There are 5 ways to turn a row about zero (a turn may also mirror it). The second row of each pair is the first, turned, with some noise. The first 50 pairs use one turn. New pairs use 3 turns, one after the other, and a turn may come again.
In the rows, 128 means zero.
Some pairs, each with its turns in order after it:
[ 99 178 155 153 115  80 112 177 109]
[117 197 111 157 154  92 158 166 125] -> J337

[ 95 165 164 170 148 101  77 178 131]
[112 175  87 169 138 109 197 156 136] -> J337

[ 78 143  83  93  94 127 152 136 154]
[155 116 108 116 142  54 158 118 119] -> J144

[111  76 151 101 137 125  99 114  88]
[126  96 143 118 148  74 142 164 102] -> J933

[127 152 130 163 112 143 146  85  88]
[101  67 129 148 151 108 128 133 147] -> J499

[160  81 144 106 154 143 112 121 165]
[ 80 123 167 132 144 119  88 109 114] -> J827

[133 122 141 116  78 131 176 107 123]
[129 148 166 124 111 135  75 130 106] -> J337

[146 142 177 149 129  89 115 154  98]
[142 111 128 159 140 152 161 142  73] -> J827

[145 168 109 167 114 128  90  78 109]
[ 64  81  94 120 144 121 114 113 126] -> J499

[101 129 125 117  96  78 112 111 134]
[ 89 129 138 124 140 108 129 156  82] -> J337

[ 91 137 115 148 153 152  79  92  86]
[ 81  69 144 136  91 141 134 101 109] -> J499

[109  88 127 151 152  78 174 147 172]
[156 146 181 140 140 174 131  67 142] -> J827

[112  84 129 104  87  96 104  81  97]
[120  92 157 114 153 115 194 169 125] -> J933

[173 108 118  94 151 131 152 154 167]
[ 96 161 109 138 117  89  81 148 110] -> J144

[150 103  87  89  97 114 147 163 144]
[123 132 105 162  94  69 124 135  96] -> J144

[102 171 129 166 148 147 129  77 137]
[101  81  93 173 110 100 115 118 118] -> J499

[106 121 150 143 126 165 146  77 109]
[144 117 128 160 125 181 101 109  95] -> J337

[126 170 165  91 136 153 171 179 168]
[147  47 119  84 147 133 123  90 129] -> J827

[179 160 124 131 106 167 140  98 164]
[153 174 112 128 149 138  92  85  88] -> J144

[146 119 135 133 160 102 164  84 176]
[144 168 151 121 181 124 130  95 165] -> J933

[ 82  89 115 177  86 140 115  94 159]
[115 157 158 157 154 125 148 146 206] -> J827

[134 108  95  78  98 150 160 166 106]
[113 136 156  84 150 139  81 134 176] -> J337

[156 173 114 112  91 109 179  99 139]
[129 128  94 143 168 117  86 148 187] -> J499

[126 118  81 103  88  99 154  91 146]
[109  89 175 109 137 104  88 143  96] -> J337

[107 140 116  85 134 127  81 167 108]
[ 98 130  98  78 128 157 139 151 106] -> J827

[128 149 126 111 126 116 154  82 125]
[124 113 114 161 141 137 108 115 166] -> J499

[ 87 162 154 178 126 138 102 168 104]
[147  94 192  83 122 154 153 139 116] -> J144

[120 119  86 151 143 114 147 116 121]
[152 174 128 129 117 125 130 111 140] -> J827

[122  84 144 179 177 101 150 129  84]
[179 183 157 156 163 144 118 134  86] -> J827

[162  87 118  99 133  99 118 107 160]
[135 109 127 133 195 127 131 139 162] -> J933

[ 89 135 144 132 106  99  90 101 156]
[126 119 184 173 131 138 160 131 120] -> J933

[ 88 178 148  93 135 172 145 167 134]
[149  73 105  60 153 125 136 135 137] -> J827

[179  86 142  97 173 106 121 117 127]
[141 120 120  66 115 118 151  70 116] -> J337

[162 135 109 169 173 178 137 126  93]
[151  49 112 106 138 128 135 134  89] -> J499

[119 167  77 107 100 131  80 134 143]
[109  94 100 185 115 160 157 114 127] -> J933

[121  88 175 141 142 137 160 121 108]
[126 158 139 139 116 163 126  73 114] -> J337

[122 173 114 178 117 129 131 103 141]
[160 151 128  82 126 152 144  96 122] -> J144

[180 143 105 168 118  81 150  87 163]
[139 194  94 112  80 142 120  81 143] -> J144

[163 119  82  87 173 134  98  82 167]
[ 62 194  90 148 167 115 136 108 122] -> J144

[135 124 120 122 103  92 171 175 102]
[160 117 120 137  70 102 130 170 124] -> J144

[ 88 128 123 116 117 148 123 132 131]
[134  98 133 122 154 106 142 122 122] -> J144

[154 114 139 105 179  89 152 138  89]
[159 141 144 125 111 152  96 115  62] -> J827

[141 145 149 171 104 152  82 100 125]
[131 123  72 160  89 135 120 146 104] -> J337

[ 97 131 138  89 161  93 171 129 137]
[172 149 120 161 104 141 133 110 172] -> J499

[140 173 169  85  91 127 119 144 118]
[ 99 154 117 133 135 161 144 184 163] -> J499

[121 158  86 107 151 153 146 104 116]
[118 138  85 129 123 111 160  86 125] -> J933

[177 147 116  83  90 108  95  96 161]
[ 85 168  96 121 168 171  81 123 142] -> J499

[151  94 111  78  97 177 140 115 126]
[177 111  75 119 135 110 159 160 150] -> J933

[ 89 167 122 174  89  88 173 155  77]
[ 67 156 155  86  54 159 143 140 129] -> J933

[146 115  80  78 122 168  95 168 161]
[144  98  57 184 138 131 113 150 143] -> J933

New pairs, each followed by its turns in order:
[112 106 166 169 101 117 149 180 134]
[172 107  79 104 166  99 127 138 117] -> J827 J933 J337

[138  96 148 137 122 176 150 116 169]
[123  97  88 164 142 122  93 100 108] -> J337 J933 J827

[100  95 103 133 105  98 146 171 119]
[143 114 169 144 133 174 105  87 131] -> J499 J144 J933

[178 157 173 139 167  92 157 134 161]
[141  99 106 143 182 122 174  82  98] -> J933 J933 J499

[178 162 109  78  78  93 163 164 171]
[122 195 118 156  68  83 170 153  93] -> J337 J144 J337

[177 142 132  78  79 127 179  94 105]
[ 96 162 155 108 125 199 180 111 123] -> J499 J933 J144

[108  83 159 135 135 114 103 172 104]
[175 157  72 120 112 126 125 151 117] -> J499 J337 J337

[134 174 175 101  96  77 107 107  82]
[ 63  98 102 119 108  94 140 189 108] -> J144 J144 J827

[ 85 120 110 166 179 100 107 169 141]
[136 155 152 199 156 110  92  98 130] -> J499 J499 J933

[133  89 110 106  91 145  98 150 177]
[142 120 104 103 160 149 112 119 193] -> J499 J499 J827

[106 123 123  96 158 153 149 179 148]
[119 147 157 112 161 180 159 148 139] -> J144 J933 J827

[136 103 108 128 141 171 176 149 109]
[123 163 124 135 102 167  83 104 137] -> J827 J337 J827

[157 140 154 140  98  84 140 107  85]
[147 162 113 174 135 102 166 154 143] -> J337 J499 J933

[108 149 173 117 136  84 153 127 118]
[111 107  87 142 121 130  99 172 114] -> J499 J933 J499

[113  88 126 161 180  85 165  77 164]
[131 139  85 125 207 145  95 182 152] -> J499 J933 J144

[ 96 143 123 174 157 130 147 146  93]
[119 133  91 116  80 163 117 107 137] -> J337 J337 J144

[177 135 163 134 136 146 140 113 167]
[106 145 139  99 117 110 183 125 101] -> J827 J337 J933

[163  82 149 171 138  99 142 131 126]
[111  96 127 169 153 118 150 175 142] -> J933 J827 J144

[165 132 177 134 105 128 111 173  76]
[ 77 133 154 131  68 109 117 174 114] -> J337 J337 J144

[164 151 122 168 174 158 112  87 141]
[149 176 124 140  98 134  59 120 134] -> J827 J827 J337

[111 157 110 114 146 100 174 130 107]
[150 119  83 121 168 109 147 139 118] -> J499 J499 J337

[ 97 136 132 147 180 144 136  92  82]
[121 169 118 105 102 112  73 148 159] -> J933 J827 J337

[172 139 136 109  95 144 164  80 161]
[153 174 123 137 115 166 156 100 175] -> J827 J933 J337

[153 178 117 113 118  90  96 161 104]
[ 74 134  85 128 109 107 148  87 141] -> J827 J827 J827

[172 175 159 157  82 174  85 130 132]
[201 111 106 170  95 171 148 137 146] -> J337 J144 J144

[169 156  79 159 165  76  95 122  99]
[114  67  91  76 171 127  94 113 151] -> J144 J144 J933

[166 178 113 166 145 152 161  96 152]
[ 67 161 126 159 113 114 116 157  86] -> J144 J337 J144

[108 132 105  89 118  76 115 135 152]
[177 130 149 132  98 142 163 106 112] -> J933 J827 J337

[132  85 159 134  79 122 132 120 103]
[150 161 130  77 152 103 106 111 140] -> J337 J144 J933

[120  80 168 113 144 154 144  94 153]
[149 158 102 171  84 120 101 151 110] -> J337 J933 J144

[ 94 154 108  77 166 180 160  91 160]
[119 160 121  96 192  87 110 101 181] -> J144 J337 J933

[155 111 103  76 126 157 177  87 106]
[129 175 161 143 123 124 111 113  53] -> J337 J144 J933

[175  93 165 156 111 139  90  91  90]
[100  83 170  75  99 140 147 128  90] -> J933 J144 J144

[153 121  83  96 142  89 165  81 141]
[103 164 152 153 161 121 154 151  66] -> J499 J827 J337

[139 179 163 170 113  98  98 165 107]
[141 125  75 155  76 128 158 148  87] -> J933 J337 J933

[173  84 127 128 127 149  89 179 115]
[120 118 161 156 151 194 132 161 156] -> J933 J499 J499

[137 152 134 133 146 155 137 179 170]
[177 140 138 112 117 155 158 110 161] -> J933 J827 J827

[154 151 100 159 172  77 130 154 124]
[147 101 139 120  70 127  76 138 151] -> J827 J933 J827

[153  90  90 115 121 173 169 126 159]
[ 62 114 104 111 133 120 173 155 153] -> J144 J337 J144

[ 91  83  88 180 151  86 134 116  83]
[198 163  83 177 148 147 163 131 127] -> J499 J933 J499

[118 173 151 129 117 108  95 114 131]
[153 119 113 102  90 120 131 131  91] -> J144 J933 J337

[154 129 146  90  92 170 140 133 177]
[147 176 167 144 114 109 167 150 162] -> J933 J827 J827

[116 103  87  94 170 100 156 120 115]
[136 131 190  98 146 103 149 149 125] -> J933 J144 J337

[ 98 136 150 143 145 107 140 178 172]
[152  86 121 172 139 108 166 127 101] -> J337 J337 J827

[157 130 175 147  96 122 173 172 132]
[ 97 110 153 161 172 110 152 162 168] -> J337 J499 J337

[140  82 110 177  81 160 135 122 135]
[135  89 156 120 138 156 177 175 140] -> J499 J827 J499

[144 149 124 122 165 124 175 100 156]
[175 146 132 159 157 151 146 123 107] -> J827 J933 J499

[178 143 129 134 121 131 176 126 152]
[104 160  85 113 114 161 115 101 118] -> J933 J933 J144

[150 154 128 105 101 114 132  97 168]
[121 106 143 137 179 112 144 103 152] -> J827 J827 J827

[179 107 175 132 140 155 151  99 164]
[149 183 122 138 119 169 173 163 134] -> J499 J827 J144

[134 122 111 134 154 131 153 154 166]
[120 153 120  98 122 153 116 101 148] -> J499 J337 J499

[128 120 131 130 168  86 162 143 101]
[158 118 142 121 131 140 145 117  68] -> J337 J933 J337

[ 77  84 147  95 129 160  94 110  79]
[119 118 138 202 101  78 119 162 148] -> J933 J933 J933

[156 165 141 162 161 176 141 104 158]
[115  95 131 126 121 122 161  88 194] -> J827 J144 J827

[ 76  83 150 150 104  79 128 173 140]
[190  70 158 152 156 113 143 135 161] -> J144 J337 J144

[140 115 165  80 161 113  84  91 151]
[ 98 147 140 124  63 131 162  77 141] -> J827 J144 J337

[ 83 140 176  80  85 100 177 118 128]
[135 196  92 130 162 140 187 164 122] -> J144 J499 J144

